The groups are shells around one centre, one inside the other: the same stretched ball of 5 dimensions in 10 sizes.
In the rows, zero is written as 128.
Some rows, each with its group after it:
[123 120 119  80 197 107 149 158 162 147  89 114  99 108 100 164  83 144
 166 136 132 152 107 104 192]	z35
[122 139 111 101 157 149  91 129 143 152 106 141 123  97 152 151 103 120
 125 133 129 137 132 107 151]	z65
[119 132  85 112 190 101 134 177 141 150 118 151  86  93 116 127  93 162
 169 152 130 146  89 109 187]	z982
[140 131 112  77 210 118 139 161 175 132  91 135  79  82 117 145  68 147
 176 130 129 176 101  96 175]	z19
[128 143  95 115 173 109 121 156 153 149  98 138  91  78 139 132  94 161
 156 144 126 154 104  84 170]	z346
[129 125 128  71 192 131 134 138 163 137  97 123 108 104 103 170  74 119
 158 131 128 157 127 110 173]	z651
[105 150  84 142 128 135  87 127 108 159 148 169 132  94 138 132 114 121
 125 163 121 115 136 116 151]	z951
[100 136  80 135 153 109 118 154 110 160 148 163 117 106 108 133 109 138
 148 169 126 117 114 126 180]	z35
[112 170  81 173 109  90 122 112 117 149 138 149 120  59 109 129  98 146
 154 188 103 135 144  68 154]	z871
[106 185  66 207  62 113  66 100  98 174 132 155 142  55 181 113 140 152
 102 182 108 107 150  55 127]	z936
[101 134  98 132 134 112 109 141 120 175 109 122 133 113 136 152 127 145
 122 154 130 109 124 101 177]	z951
[122 124 127  78 186 121 142 137 157 141 101 119 113 109  91 173  77 120
 160 139 127 150 129 110 180]	z651
[100 156  67 178 114  83 112 147 107 176 125 141 117  81 141 119 131 175
 136 179 120 112 113  77 173]	z871
[126 126 111  87 191 119 127 160 159 150  90 126  97 101 129 151  92 147
 153 131 134 151 104 102 180]	z791
[116 117 131  69 180 147 114 136 149 153  98 120 129 128 120 178  96 108
 131 124 136 133 131 127 174]	z346
[ 93 121  90 120 157 116 112 163 110 175 129 143 126 130 123 146 126 140
 130 154 137 103 108 134 190]	z65
[109 125  92 110 175 116 115 171 133 167 109 139 107 113 138 139 115 154
 140 142 138 125  96 117 186]	z65
[100 147  79 160 128  83 128 145 113 169 126 135 118  92 114 134 118 163
 146 178 120 116 117  88 182]	z19
[119 118 113  82 191 125 122 163 153 158  89 121 106 116 133 157 102 143
 142 127 139 139 103 114 185]	z951
[115 175  82 175  95 113  90 103 118 157 127 150 130  58 151 126 114 142
 126 175 108 128 149  63 136]	z791
[119 109 144  56 194 128 144 140 164 150  81  95 122 131  94 193  85 117
 148 123 135 143 128 117 191]	z871
[106 162 108 156  82 128  88  82 115 166 116 121 161  87 142 161 122 116
 104 165 111 110 173  74 139]	z871
[117 181  70 194  95  78 116 115 120 156 124 143 112  42 134 115 108 171
 149 190 102 137 135  41 149]	z936
[106 147 100 142 118 114 104 123 122 170 107 121 137  98 141 152 124 141
 119 157 123 115 137  85 163]	z651
[115 189  71 200  75  99  90  97 112 159 129 150 128  41 155 116 117 155
 128 187 101 128 152  44 131]	z982
[134 167 106 139 133  96 133 107 155 137  97 121 107  50 116 145  79 148
 162 164 105 164 143  46 150]	z35
[114 103 123  54 207 154 110 167 149 158 100 132 117 142 132 169 103 116
 131 113 148 130 106 150 186]	z936
[107 147 120 130 110 124 109  93 125 160 112 113 154 101 116 174 109 111
 120 159 115 117 166  88 155]	z936
[ 90 151  73 173  97 115  81 133  91 186 135 148 145 103 159 129 148 148
 103 171 125  89 129 100 162]	z346
[ 95 152  55 167 120 133  64 153  89 176 158 190 126  95 174 103 142 145
 110 167 129  97 111 124 153]	z982
[ 99 122  70 121 181 113 113 189 111 167 146 173 101 119 125 120 117 153
 149 157 139 115  84 145 193]	z19
[102 121 113  97 155 146  97 138 123 168 117 134 141 133 133 166 118 111
 114 137 137 109 131 135 172]	z791
[124 173  84 159 114 125  85 112 129 150 121 157 118  55 162 122 107 142
 129 162 112 140 140  67 132]	z936
[123 181  82 178  91 113  82 104 129 160 105 139 124  46 178 121 120 157
 118 166 109 135 144  42 129]	z871
[114 150 104 131 134 114 120 116 130 148 125 137 126  86 107 152  93 126
 146 164 114 135 145  91 160]	z651
[ 94 131  82 133 138 137  78 156 103 182 130 155 135 123 163 134 142 137
 105 149 138  95 112 131 170]	z346
[115 168 100 159 100 108 111  93 125 151 121 131 136  67 121 148 101 131
 135 175 105 132 161  64 144]	z65
[106 140 116 122 128 121 116 110 126 159 116 120 144 107 108 170 105 115
 129 157 119 119 153 100 165]	z346
[125 105 125  50 228 125 148 174 168 142  93 124  92 124  97 168  75 132
 169 122 140 157  97 132 198]	z982
[119 142 111 119 154  94 149 126 144 143 110 119 113  87  85 160  81 138
 167 163 115 147 135  83 177]	z951
[100 148  87 160 115  91 118 134 114 174 115 123 130  95 128 142 126 159
 131 172 120 111 127  80 175]	z19
[ 96 160  64 182 105  97 102 135  95 170 150 162 127  83 132 118 127 153
 133 187 115 106 126  93 163]	z791
[ 94 176  62 208  66 103  79 109  85 178 147 157 146  71 156 117 142 150
 109 192 109  96 147  72 143]	z65
[ 93 157  76 175  87 125  69 121  93 185 131 147 151  97 173 130 150 141
  93 167 123  90 139  93 149]	z35
[ 84 166  58 205  70 102  80 121  75 187 154 159 150  89 152 118 152 151
 105 193 115  82 139  90 155]	z982
[117 145 113 123 141 104 135 116 140 148 110 119 124  89  97 163  89 130
 152 161 115 140 144  83 168]	z651
[108 124 128  93 149 137 111 121 136 163 100 110 145 126 121 181 109 110
 120 137 131 119 145 114 171]	z951
[105 135  89 131 150 105 116 155 124 169 112 133 116 105 133 140 119 156
 137 155 130 119 109 102 181]	z791
[129 124 147  68 181 117 153 120 173 139  76  89 119 106  86 193  71 118
 159 132 124 159 142  90 179]	z19
[111 104 125  58 200 150 116 158 144 155 109 132 123 143 114 174  98 108
 136 121 144 127 115 152 186]	z35

New rows, each followed by its group:
[120 157  74 154 141  99 107 152 133 161 109 147  98  67 158 113 114 175
 144 160 122 139 104  71 162]	z982
[113 107  96  70 220 140 113 193 140 155 123 163  94 130 130 139 100 135
 150 126 148 134  81 158 192]	z871
[121 172  85 171 107  93 111 114 132 157 107 130 116  53 144 129 109 163
 140 172 108 139 137  46 149]	z791
[ 99 135 107 129 127 113 116 125 118 170 115 118 144 116 115 165 119 129
 124 159 125 108 140 104 175]	z35
[127 129 117  77 186 152 104 141 154 142 107 145 112 104 135 155  87 114
 140 126 133 149 123 122 160]	z936
[103 150  99 143 108 137  83 109 111 168 126 140 150 100 148 151 125 118
 106 158 121 107 151 101 148]	z651
[141 149 134  98 159 108 143 109 178 134  69  94 108  69 111 172  71 138
 160 140 113 173 144  52 159]	z936
[120 170  92 162 113  93 126 104 130 143 125 138 119  55 107 138  89 142
 157 181 102 145 149  59 150]	z19
[109 144 113 131 123 112 116 114 131 165  99 108 139  99 125 165 113 134
 126 155 120 122 146  81 166]	z65
[132 142 114  96 178 119 135 131 158 130 111 139 100  79 100 153  67 126
 170 148 118 165 130  95 163]	z19
[ 93 156  55 181 108 111  79 149  89 181 148 172 128  91 164 108 145 159
 115 176 125  96 113 105 161]	z651
[125 161  79 150 143 101 112 143 138 150 113 150  96  59 145 117 100 166
 153 162 117 149 112  69 157]	z346
[133 174  87 157 124 106 104 120 146 147 101 140 103  43 159 121  99 163
 144 161 110 155 129  46 140]	z936
[126 179  95 169 103  89 126  95 138 143 113 128 118  42 117 138  89 149
 155 181  98 151 154  38 143]	z19
[ 93 168  66 198  81  89 102 117  89 173 147 151 139  77 129 123 132 153
 127 196 109 101 141  77 158]	z982
[ 94 147  93 157 103 109 103 119 105 177 123 126 148 105 131 152 132 137
 115 170 121  99 143  93 167]	z35
[ 85 135  74 154 119 122  83 151  88 188 142 154 143 123 152 133 149 142
 105 165 134  83 118 127 174]	z35
[128 135 125  94 172 106 147 130 163 140  90 109 108  90  96 169  76 135
 164 145 120 158 131  83 176]	z651
[117 162  68 163 137  93 114 147 125 155 127 159  97  62 138 110 106 170
 154 173 116 139 110  75 162]	z65
[ 98 160  89 175  85 102 100 108 105 176 120 125 148  87 140 145 133 145
 114 177 114 103 150  72 157]	z951
[129 176  94 157 113 113 104  99 139 141 115 143 117  46 139 132  92 140
 143 168 104 152 150  53 133]	z19
[ 94 141  76 156 132  93 121 149 102 170 142 149 123 103 110 133 120 151
 143 179 122 108 117 109 183]	z982
[124 145  94 123 169  94 142 146 145 140 118 142  94  76  99 137  80 151
 175 163 117 155 115  87 175]	z951
[108 144 112 129 124 118 116 109 126 158 116 121 142 100 112 166 105 120
 130 160 117 122 152  93 163]	z651
[118 134  81 116 180 117 109 176 137 158 116 158  92  94 147 121 108 161
 149 144 135 138  89 111 177]	z35
[ 91 149  68 171 106 115  80 144  92 186 136 154 138 103 163 123 149 153
 106 169 128  90 120 105 165]	z346
[119 152 110 127 121 143  81 109 136 163  96 125 139  89 168 153 118 126
 106 140 124 127 147  81 141]	z19
[106 130  90 124 158 111 112 163 127 171 109 135 113 109 142 138 122 157
 134 148 134 119 103 107 182]	z35
[108 126 103 111 161 113 118 155 134 170  98 120 119 116 134 153 118 150
 133 143 135 121 110 106 185]	z936
[107 150  56 157 146 114  89 169 109 166 145 183 101  83 159  99 124 164
 137 165 128 120  94 111 165]	z982
[130 138 125  88 166 143 109 122 159 143  93 125 119  93 136 163  87 118
 137 130 126 152 137  95 153]	z65
[109  99 120  53 216 144 128 171 142 151 120 142 113 147  97 170  90 109
 150 126 145 130 106 164 196]	z19
[124 134 108  98 168 140  98 146 150 156  93 133 112  99 159 147 106 137
 128 128 134 140 116 102 161]	z35
[101 175  48 205  83 111  62 135  91 182 140 173 127  65 194  94 151 170
 104 179 118 101 120  75 140]	z871
[103 141  97 143 127  99 119 134 122 172 106 117 130 102 128 151 122 152
 130 162 124 115 128  86 177]	z936
[118 116 124  69 198 131 137 148 150 141 114 133 112 121  89 171  78 112
 160 136 132 144 123 133 184]	z951
[ 96 115  98 101 174 123 121 163 116 164 138 149 124 136 101 154 109 124
 142 152 136 111 112 149 193]	z951
[ 91 173  56 210  68 102  75 119  81 185 146 159 144  76 166 112 151 158
 105 190 114  90 137  77 148]	z35
[123 140 101 105 172 128 117 140 142 141 124 154 106  89 117 142  85 127
 155 148 123 148 123 111 163]	z35
[ 82 135  67 154 124 130  78 155  81 184 160 174 141 125 147 126 146 132
 108 168 134  81 116 144 172]	z35
[ 93 164  57 190  88 125  60 132  83 184 150 174 141  87 181 108 152 148
  98 175 122  90 128 100 145]	z65
[ 96 121  80 120 175 106 125 178 112 166 142 158 109 123 106 135 113 147
 152 161 135 113  95 140 198]	z19
[112 138  79 133 170  86 140 168 130 153 126 149  92  88 104 127  96 165
 171 167 124 139  97 100 189]	z871
[132 120 125  69 208 111 151 158 174 140  81 112  91 102 102 165  74 144
 171 129 132 165 106  99 189]	z951
[100 144  79 154 130  97 114 148 111 172 125 140 121  97 130 132 124 159
 136 170 124 112 115  96 177]	z791
[119 143 108 112 140 152  78 124 137 161 102 137 132  97 170 149 116 122
 109 132 130 128 135 100 145]	z19
[123 142 128 105 145 120 128 108 151 147  94 107 130  93 109 175  88 121
 142 146 118 144 151  81 161]	z651
[121 115 122  66 206 125 144 155 155 139 111 133 104 118  86 167  74 119
 168 136 132 151 115 130 188]	z951
[105 188  70 206  58 116  68  89  96 169 140 158 147  54 169 118 134 141
 105 187 104 108 161  58 123]	z871
[124 166  83 153 129 112 101 126 135 150 116 151 108  58 150 122 103 153
 142 162 114 145 127  68 146]	z651
[104 124  99 112 158 121 107 158 128 174 102 126 123 121 145 150 126 147
 123 140 138 114 108 114 183]	z19
[104 153  72 152 123 140  70 136 102 165 150 180 129  91 162 118 126 130
 115 162 125 110 127 117 146]	z982
[ 91 165  37 203 100 103  73 155  79 183 161 188 120  79 172  88 150 171
 118 187 122  94 106 100 157]	z19
[ 89 152  74 175  99 102 100 128  89 177 147 151 142 100 127 133 134 142
 121 184 118  94 135 102 167]	z65
[114 113 132  67 177 154 104 139 147 160  92 117 134 135 135 179 107 109
 119 118 141 126 129 130 173]	z19
[120 161 114 144 111 102 123  95 141 152  96 107 133  71 119 161  98 137
 138 164 108 140 158  53 152]	z65
[112 156 115 145 106 101 125  95 132 158 102 104 142  84 110 168 104 132
 133 167 110 128 161  63 159]	z936
